All groups share one centre, and each spreads out both ways along 9 directions, with some noise.
Known rows, each followed by its group:
[ 16 -17 -55  19  -8   3 -19  12   7 -14  13  17 -14   2  -9 -23 -19 -14] => J879
[ -5 -31  11  -2  14 -47 -15  17 -14   2  -4 -17 -14   2  23  38  -6   1] => J515
[ -2   7  22   2   6 -14   7  -8 -15  -2   7 -23  15 -11  -3  -8   8  15] => J878
[  1  18  20  -6   9   5 -14   4  11  19 -11 -13 -30 -12 -27  17   9  -2] => J280
[-13  13 -13 -33 -19   8   2  16  24  -8  -1  -3 -16  30   8  -7 -13  14] => J837
[  3  11  11  -5  15   1 -18  14   6  11  -2   9   7   1  -7 -17   0  -1] => J280
[ 16  -2 -34  -7 -14  29   2  -5   9 -18 -12  16 -46   7  -9 -13 -21  -4] => J280
[-10  12  18  -9   0 -14 -18  28   6  17  18  -3  25   9   2 -27   3  23] => J515
[-20  14  14  -1  11  -7 -10   8   1  10  10 -39  -7  14   3  13  -3  -1] => J878
[ -3  -8  -3 -20   0 -20  -9   8   7  -2  -1  -5   3  13   7   0 -10  -2] => J864
[ -7  -9   5 -18   9 -14 -13  14  19   7 -12   5 -11  16  17  20  -4 -17] => J878
[ -7   4   7  18  -2  -5   3  28 -11  -7  15  -5 -18  -5  16 -13   6  36] => J837
[  5  -1  11 -14  19  -1 -27  15 -21  36  -7 -10   4  15 -16  15 -18   7] => J864
[  0   3   1  27  37 -19 -34  35   0   1  -3 -19 -36  -9  -9  20  -1   0] => J294
[-14  26   1  -2  11 -12  -3  15  17 -19   6 -24  -5   0   1 -23   5   9] => J837
[  7 -18  14  34   1   4  -8   2  19 -30  10   1 -25  -5   3  12  -4   4] => J330
[  2   7 -24   7 -15   5   4 -14   2  -2  19  -2  -4 -10   5 -46   4 -29] => J280
[ -3  15   1   2 -14   8   5  -4  22 -16  12  -7   3  -3 -12 -17   5   8] => J879
[  8 -13 -12 -14   8  -9 -35   4 -14  22  10 -22   3  26 -12  -7 -36 -11] => J864
[  1   7   5  -5   4 -11  14  -1  10 -16 -14  13   8 -17   1  -4  19   7] => J879
[ -7  11  20  23   4 -13 -14  18 -10  20  18 -27 -12 -21 -15   8  17  19] => J878
[ -5 -17  14   4  -8  -6 -35  21  21  16  20  -8  -9  22  -3  21 -17   0] => J864
[  2   2  -2 -19   1  -3   6  -7  -3 -13  -8  -9   6   8  -5  -2 -11  13] => J294
[  4   5   3  28   7   5  -1 -30   1  13  10  -3  45 -22 -29   7  18 -30] => J330
[-28  22   0 -22   8  15   5  24  -5  25  -7   0  17  34  25   8  -1   5] => J879
[ -3   0   1 -24 -13   1   2 -19  33  -5   4   9  36  16  -2 -10  -4 -23] => J280
[ -7  10   0 -37   6 -11   0   2   1  -3 -13 -22  -3  19   0   2 -15   8] => J294
[-11  -9 -12  13  -8   5 -21  25  26   0  13  -1 -32  19  11  18 -10  -9] => J864
[ 10  -1  -7 -18  -4 -12 -12   9  19 -11  -1  13  17   5 -12 -29  -7   7] => J294
[ -3  22 -12  -7   5   2  -9  29  17   1 -13  12 -21  -7 -13  -5  10  18] => J837
[  4  -1   1  11  -2   8 -11  12   7   0   7  11 -11   1   0 -13  -1   4] => J280
[  1  -6  -8   8  19 -34  -8   4 -11 -12   3 -21   3 -10   6  -5  -1  -9] => J515
[  9  -9  31 -13   3 -19  -5   6   9   2 -13  17 -40 -17  18 -10  13 -10] => J294
[ -4  -6   3  41  18   7 -24  11  23  -4  12   0   0   4  -4  19   0 -19] => J330
[-11  -6 -25  -1   7  -9  -2  10  31 -12 -11  19   6  11  16  20   5 -33] => J515
[ -1  14 -19  -4  27  -1   9   6  -3  -7 -25  21  18  -6   9 -10  11 -16] => J879
[ -8  -3 -13  -4   7  -9  -8  11  18   3   3  21  20  14  29 -19   3 -36] => J515
[ 10   3 -12  11  15   9   4  -1 -14   5 -13  25   6 -13   2 -13   8 -14] => J837
[-13  11  30 -11   6 -11  30 -17  -9  -8  -6  -6  16  -9  28 -11  21  -1] => J879
[ -3   2   2   4  -4   5  -1  25  -8   9  -2  14 -11   1   7   6   2  25] => J837
[  0   4  -6 -23  23  -1 -12   2   9   7 -20  11  20  20   1   1 -10 -25] => J837
[  5 -13  18  -6  -1 -21 -20   4  11   5   5 -12 -15   0  -4   8  -5  -4] => J330
[-16  16   0  -9   4  -6   0  11  16   1   0  -7  19   9   0   5   8   4] => J515
[  4   3   5 -17   3  -2   1   0  27 -21 -16  13   3   3  -9   2  -1   8] => J878
[ -4 -26   5 -15 -14 -45  11 -12   3  -2  -2  -1  23 -13   7  30  16  -4] => J330
[  2 -25  -2   5  -9 -16  -3   0  -1 -13  11   2 -17   5  25  -4  -9  -9] => J330
[-19  11  -8   6   8 -23   5  23   7 -28   8 -17   4   3  20 -14   5  17] => J879
[  1  -2   1   6   8  -4  -3  10  -4  -6  -4  -7 -24  -2   2  10  -1   7] => J294
[ -3 -20  21  14   4 -16  10  -1   1 -17  -5   3   4  -8  14  34   9  13] => J330
[-11  35  22  21  50 -11 -18   1  26  -5 -12 -38 -15 -23 -25  25  22 -26] => J294
[ -4 -16 -15  -3   1 -18 -10   5  36 -13   0  21  17  11  17   3   2 -35] => J515
[ -3  -8  -8  -2   3  -2   7  -3  -5 -11  -4  -3  -7   7  15   3  -8  -5] => J280
[ 15  -6   5   4   0 -20  -6   5  -3  -8  -4   4  15 -21 -30   7   5  33] => J864
[-14  25  37 -28  -2   2  12  11  35   0 -14  26  26   0   6  -4  28  19] => J864
[-12   4 -23 -30  -9  15  -6   3   8  37  -9  15  40  31  -9  28  -8 -16] => J837
[  8  11  17  26   4  21 -20  23  24  15   4  41  11 -14 -19  -5  19  10] => J515
[ -9   5  -2  10  12  -7 -14   8  22  12   0   4  -4  -6   3  12  16 -35] => J878
[ 13 -31   2  15 -18 -16   2  -7 -10  -5   9   9 -15 -17   6   3   2   0] => J879
[-15   6 -18  -9  -7 -13  13   0  -3   7  -1  -4  15  -4   9   7  15  -8] => J330
[ -2 -12  -5  11  -9  -4  10  -3  -7  -5   7   3   6  -3   8   8   4   4] => J515
[-13  19  11   7  12 -10   1  18  20 -13  -6  -4  -5 -13  -3   9  20  14] => J864
[ -7   6   7  17  27  -9  -2   4 -20  -1   8 -10  29   1  18 -18   1  -6] => J837
[  5  -9 -11  -9   7 -12  -4   4  14 -30  -7   0 -27   7  15 -16 -14 -10] => J294
[  2 -19  17  14  14 -17  -3   6 -14  -1  -4  -3 -18  -7  19  20   2  -1] => J294
[ -4  -5 -52 -23 -20 -27   9   3 -11   1   1 -10 -22  -5  12 -18   1 -15] => J280
[ -4   4 -15 -22  17 -19  12 -26   2 -15 -12  -9  21   4  19 -23  -1 -48] => J879
[ -3   1  19 -17  -4   0   9  -2  -6 -17   0 -20  -5  18   5   2 -16  32] => J878
[ -2   6 -26  29  14   0 -27  31  39 -28   6   1  -5   5 -20   7  -7   9] => J294
[  1   1   5 -16  18 -12  -8  17   4  13 -27  21   3  -3   0  22   9   0] => J879
[  8 -15 -13   1  -6 -12  -2  10  12 -20  -1  23  10   2   1  -4  -4  12] => J330
[ -3 -14  10  -3  -7   0 -14  -1  28 -19  13  -9  18  29  -8  15 -24  10] => J837
[ -9   9 -17  -6  -1  -7  -4   6  18 -15   4 -17 -15   7   2  -9  -4  -8] => J280
[ -1   3 -19 -13  -2   6  -1   5  17 -17  -3   5  -1  17   1 -10 -13   0] => J878
[-21   9   1   3 -16   2 -10  23  22  29  20  15  39  12   0  10  16   5] => J294
[-13  15  21   2   4   9   8 -19 -11   2  22 -33   8  11  21 -30  -5 -16] => J879
[-20   3   4 -12  15 -38   1  27  11 -16  -9 -14 -20   1  32  10  11   3] => J864
[ -6   2 -13  -4   0  -6 -12   4  20  -8   7  -9  -4  13   0  -6 -10 -12] => J864
[ -2   5  -6 -16  16 -14 -12  21  -9   8 -12  -8 -23   4   6  -3  -6   1] => J280
[  3   1   4   2  -3  -5  -2   5   0   2  -1  -5  -6 -10 -15   8   4  17] => J878
[-4 -3  1 16  6  0  1  3 -9  8  2  6 16 -6  4 12  9 -1] => J330
[-18   6 -33   0 -10 -13  28 -14   4 -28   7 -21  32   3   7   4   7  -5] => J515
[-19  15 -17  -4  16 -12 -13  16  -8  10  12 -29  23  20   5  -7 -10  -3] => J878
[-21  40  -1 -24  18   5   6   8 -16   8  -7 -41  -7  12  -2 -10  -3  15] => J515
[-11   8  37  -2  41 -29 -20  32   3 -17  -3 -23  -6  12  22  -8  -8  21] => J837
[  0 -20   1   9  -3   6  18 -15  -9 -16  -4   4   2   8  16  24  -7   2] => J280
[-25  25   2  25  24  30   3  20  -8  20  -7  -1 -33   6  30  17  16 -20] => J864
[  1  -9  10   5 -10   6  10  -5  -6  -9   5  -1 -18   2  14   1  -5  10] => J878
[-17   7 -31  -1   6 -11 -43  43  22  29  15  -7 -13  24   4   0  -8 -27] => J330

New rows. What belongs after each?
[ -7  -9   2 -14  -5 -20 -16   5  26 -15  11 -19  -4  21   3   1 -17  -4] => J837
[  6 -26 -10  13 -10 -32 -32   1  18 -19  32 -38 -22   4 -10  -4 -23 -10] => J879
[ -1   5   5 -24 -10   0 -14  -1  26   4   3  -7  -7  13 -11  -5  -9  -8] => J879
[-17  -6 -32   3   6 -24  -6  30  18  -4   1  18  17  11  29   6   8 -17] => J515
[-22   8  18   0  17 -13 -13  18  16   4   4 -24 -13  13  18  18   5 -14] => J864
[-11  -7   4  36  14 -10  -5  -1   2   6  17  -2  23  -7  20  10  16 -32] => J294
[ -5 -13  -3 -34  -6 -33 -11  17   1   8  -1  -6 -11  15  20  -6 -11  -2] => J330
[ -8   3 -24 -21   6 -36 -11  33   7  -1  -5   7  33   4  -2  -6   5  19] => J280
[ -7  -4   4  -6  -6 -12   6  -4 -10   1  11 -12  12   5  15  -7  -2   2] => J515
[  8 -18  -2  14  15 -28 -16  11  -3 -10  -2  -6 -18 -11  -2  12  -4  -2] => J515
[  3   9  -4  12  23   8  -4   5  -6   7 -13  14  12  -8  -7   7   7  -8] => J879
[ -6  22  13  -2  21 -11 -10   4   1   1   3 -20  14  -3  -6 -21   5   0] => J864
[  4  -2   7  -8  19 -29 -14  16  13 -10 -12   1 -10  -9  -1  -1   4   1] => J879
[  0 -16  12  13   6  -8  -3   5 -10  11  -1  12  -1  -4  19  16   6 -11] => J515
[ -4  -5  17  12   3   3   8  -9  11 -12   6  10  -6  -3  31 -13  10 -25] => J878
[ -6  25   1  21  -1  16  -6  20   7 -14  25 -14 -11   3   1 -40  -2  26] => J879
[ -3  -2   7   1   1   1 -13  14   9   1   1  -5 -29   9   6   6  -8   1] => J280
[  4  -3 -21 -21 -29  11  10   6  -8  -2   2  12  -9  14   4 -18 -13  27] => J294
[ -2  -1 -25 -11  -1   9   0   2  -1   2  -4   8  -7  17  14  -7 -12 -19] => J864
[ -4  23  27 -23  18   2  -4  10  -5   7 -15 -11  -2   7  -8  -3  -3  26] => J330
[  6 -13  -8  -6   4 -13  -9   5  45 -52  -4  12  29  21  -9   2 -19  13] => J294
[ -8 -14  18  -4  23 -20   6   4 -27   4 -14  -8  14   8  26  27  -2   4] => J280
[ 20  11   4  12  17  34 -20  16  10  -7  -7  33  -7   7 -12 -35 -15   9] => J280
[ -8 -15 -13   0 -13 -13  11  -3   6 -14   5  -2   9   4  11  17   0   0] => J515
[ -4  26  19  34  37  23  -2  24 -12 -25  10   2  43  14   7 -32  -8  43] => J837
[  9  -7  20  31  11  -8 -14  10  13 -34  14  -7  -7  -6  -6 -10  -7  25] => J837
[ 10 -18  33  11   8 -16 -15   3 -10  13   7   1  -1  -9   3   5   1   4] => J515
[ -7  -1   1  21   1   8  -2  18  -3   3   1  -3 -28  -3   4  29   6  15] => J294
[ -2   3  -4 -22  -7  -1   1  12 -18  14  -4 -10 -24   8   6  -3  -8  15] => J294
[-14   3  -6 -35  -6 -12 -15  42  12   8  -2   6 -20  31  29 -16 -12  15] => J879
[  4   6  15  -9 -15   9  -3   5   6  -3  -1 -16 -23   2 -28  18  -8  41] => J515
[  6  -9 -20  -5 -30  21  18 -25  23 -21 -10   5 -25  -1 -22  32  -5   0] => J280
[  8  -3  12 -15  15 -22 -13   6   5  -9 -11  -4   4  -2  -6  -4  -6   5] => J294
[ -3 -10  -2  -8  -1 -12   8 -13  -9   2   1  -6  -2   1  23  -3   0 -25] => J837
[ -1  14  -9 -15   5  -1  12  -1   0  -8 -12   9  11  -2   4 -22   7   0] => J864
[ 10   2  -3  -1   5  27  -7  -4   4  -8  -5   5 -38  12   3 -19 -18 -14] => J280
[  3  -2  -1  18  12   7 -14   4 -10  13   5  -3   0   2  -4   7  -6  -9] => J879
[-16  -2  11 -24  -9 -19 -20  28  27  21   7  13  32  22   7   8   3   9] => J294
[-20  27 -11  -8  13   1  -1  29  11  -8  -1  -7   5  18  12 -18   0  14] => J879
[-22   9  15 -15   6 -22  -1 -14  22   0  13 -30  30  12  14  -4   6 -33] => J280
[-13  12   7  13  17  14   7  12   7 -22  -4  -7 -14  12  20   3  -3   7] => J330
[-11  13   5 -30 -12  -3  -8   8  19   4  13  -9  14  24   4 -33 -11   6] => J515
[ -6 -20  18   0 -21   8  15 -10 -23  25  19  22  23  12  46 -16   4 -16] => J515
[  2  12  22  26  37   4 -21  25   1  25 -13  22  -3 -17  -2  13  22 -12] => J515
[ -5   1  15  17  -2   6   4 -15   2   0   9 -11  -2  -8   2   6   9 -12] => J280
[-10   2 -33 -10   5  -7 -13  17   2   1   6  -6  10  23  10 -16 -16 -13] => J878
[-14  23  17 -18  14  19  -2  18 -21  36  -9  -1 -17  16  23  -9   1   0] => J515
[  2 -10 -19   0  -8   4   7  -6   7 -17  -6   2 -19   3   3  10  -8  -9] => J515
[-10   1  -5 -32  -1  19  22 -34  -4   9 -13   6  36  30  17   7 -11 -34] => J837
[-12  18  -3  15  25   2  -3  22  -7  15  -5  11  11  -7  12  -5  18  -9] => J515
[  3   7 -13 -16  -8   6   2  -9  25  -1 -15  11 -10  -5 -18   8   6 -14] => J837
[-30  13  -4 -21 -26 -20 -14  -5  55  -3  25 -54 -40  16   2   8   2 -37] => J280
[-10  -7 -11  -4  -7 -13  -8   1  -2  23   8  -7  20   6  -1  18   2 -17] => J837
[ -4  -8  -5   3 -11 -17  -6   5   6  -4  14 -13 -10  -2   6  -1   0  -1] => J837
[  0  10  -3  -2   2  -6  -9  11  20 -11   2  -1   5  -2 -12 -13   2   9] => J864
[-14  -7  28 -15  -9  -2   2   3 -18  23  13 -14  -8  19  36  -3  -6  -1] => J879
[ -8   6  -2  -4  13 -13 -15  17 -14  20   2 -19  -1   6  -1   6  -4   4] => J294
[  6  -5  10  13   9  -9 -18  11   9   4   8  14   8  -8   0 -13   4  -5] => J515
[  7 -43  -6 -21  -4 -28   2   2 -14 -25  -2   8   6  29  40  -6 -32   4] => J294
[ -4 -12  36 -13   1 -11  -9  -6  16  12  -1   1  12  10   7  21   1 -11] => J515
[-16  -1 -30  30 -25  35  -7  35  -6  22  22  13   2  24  -5  31  -8  37] => J879
[ 14  -6 -15  -1 -31  10   2  -7  10  10   4  31   9 -16 -23  -8  10   2] => J280
[-11   8  -7 -25  24 -25 -12  22  15 -10  -9  -3  33  24  10 -11 -10   0] => J280
[ -2   5   2   5   4  -2  -2   8 -15  11  10   0   5   0  15 -25   1  -1] => J515
[ -6  -4  13   0   1 -17   2   4  -6  -8  10 -14  -7   0  22 -17   1   3] => J879
[-11  11   6  18  31 -25 -21  32  16   9  -2   9  28 -10  -1  12  21  -5] => J515
[  0 -19  10   6 -11  -4  22 -12 -65  18  16 -18 -10  -1  38 -14  -6   9] => J515
[-17 -12 -26 -15 -13 -24  11  -4   3 -15   6 -22  -6  13  26   7  -6 -16] => J280
[ -7   2 -20  14   5 -15   5  14  -2 -18  10   0  21  -1  11 -14   5   9] => J280
[ 11  16 -15  -7  15  21  -3 -11   2 -12 -15 -10 -41   0 -10 -25 -14 -22] => J515
[-27  17   6  34  24   6 -17  20  -1  25  16 -24  17   9   4  25  10 -12] => J878
[  2   4  13  -9   3  -2  11 -21  23 -17 -12   5   3  -8  -1  -1  11 -20] => J878
[ -1   0  -7 -15   8 -28  13   5 -12 -12  -8  -1   5  -7  19 -17   6   4] => J864
[ -8  13   5 -15   6  -5   0   0   0   1   3 -20   5   9   3  -9  -4   1] => J515
[-10  22  -7   9  31 -17 -14  30  18 -23   4  -1  46   8  -3 -24   1  17] => J280
[-15  29 -17 -10   3  -4   2   6  28 -19  -1 -21  18   5 -23  -2   4  11] => J515
[ -4   7   4  -4   9  -8 -14  11   5   8   9  -1  10   5   8 -26   0 -13] => J280
[ -3  18  -1 -15  18   2  -3  -6   0   6  -9 -12  15   7 -10  -7  -3 -13] => J864
[  9  -6  -5  -9 -40  -1  12  -9  26 -23  11  15 -12 -12  -8 -21   6  14] => J879
[ -1   2  -9  -8  -5   8   4  -7  10 -12  -1  -6 -11   8  -2  -1  -7  -3] => J878
[ -7 -12  -5  23  -7  -2  -9  28 -26  31  15   6 -34  -5  31   6   8  -3] => J294
[-18   3   7 -18 -12 -21   8  -8  20 -10  14 -19  44  14   4   3   4   4] => J515
[-17  18   2   5  29 -24 -16  32 -15  18   5 -17  18   1  13  -8  10   2] => J837
[  7  -5   1   0   2  -2  -1   8   1  -5  -8  13 -21  -7   7  -3   2   2] => J837
[  3 -13  17  11   6 -22   0 -29  11 -16   5 -21   7 -15  -5  13   5 -25] => J837
[ 10 -14   5   5 -23   2   0  -2  10  -4  14  23  17  -4  -7 -13   1  15] => J864
[ -8  -7   4   0  -1 -15   1  10  -6   5   4  -3   8   5  14  12   3   7] => J515
[-15   6  -1 -11  -1 -32 -23  36  31   5  13   1  33   7  -5  -2   9  16] => J280
[-16 -12 -19 -20 -10 -40 -10  28   7   3  10  -6   6  15  23  -1  -3   2] => J280
[-13   7 -17 -15   3 -16  -7  16  28 -18   0  -8 -12  15  17 -11  -3 -13] => J864
[  2   3 -21  25  37  -6   3  35 -24 -34 -15   9   8   3  13  -5 -11  39] => J280
[ -1 -25 -25   6 -19 -20  10 -12  17 -30  10   3  14   1   8   8  -3 -11] => J515
[ -4   3  -5   8  -1  -2   0  -5   1   8   4  -2  16  -8 -10  11  11  -8] => J837
[ -8  31  14  14  31   3 -10   7  20 -12  -2 -19  11  -7 -19  -6   8   2] => J280
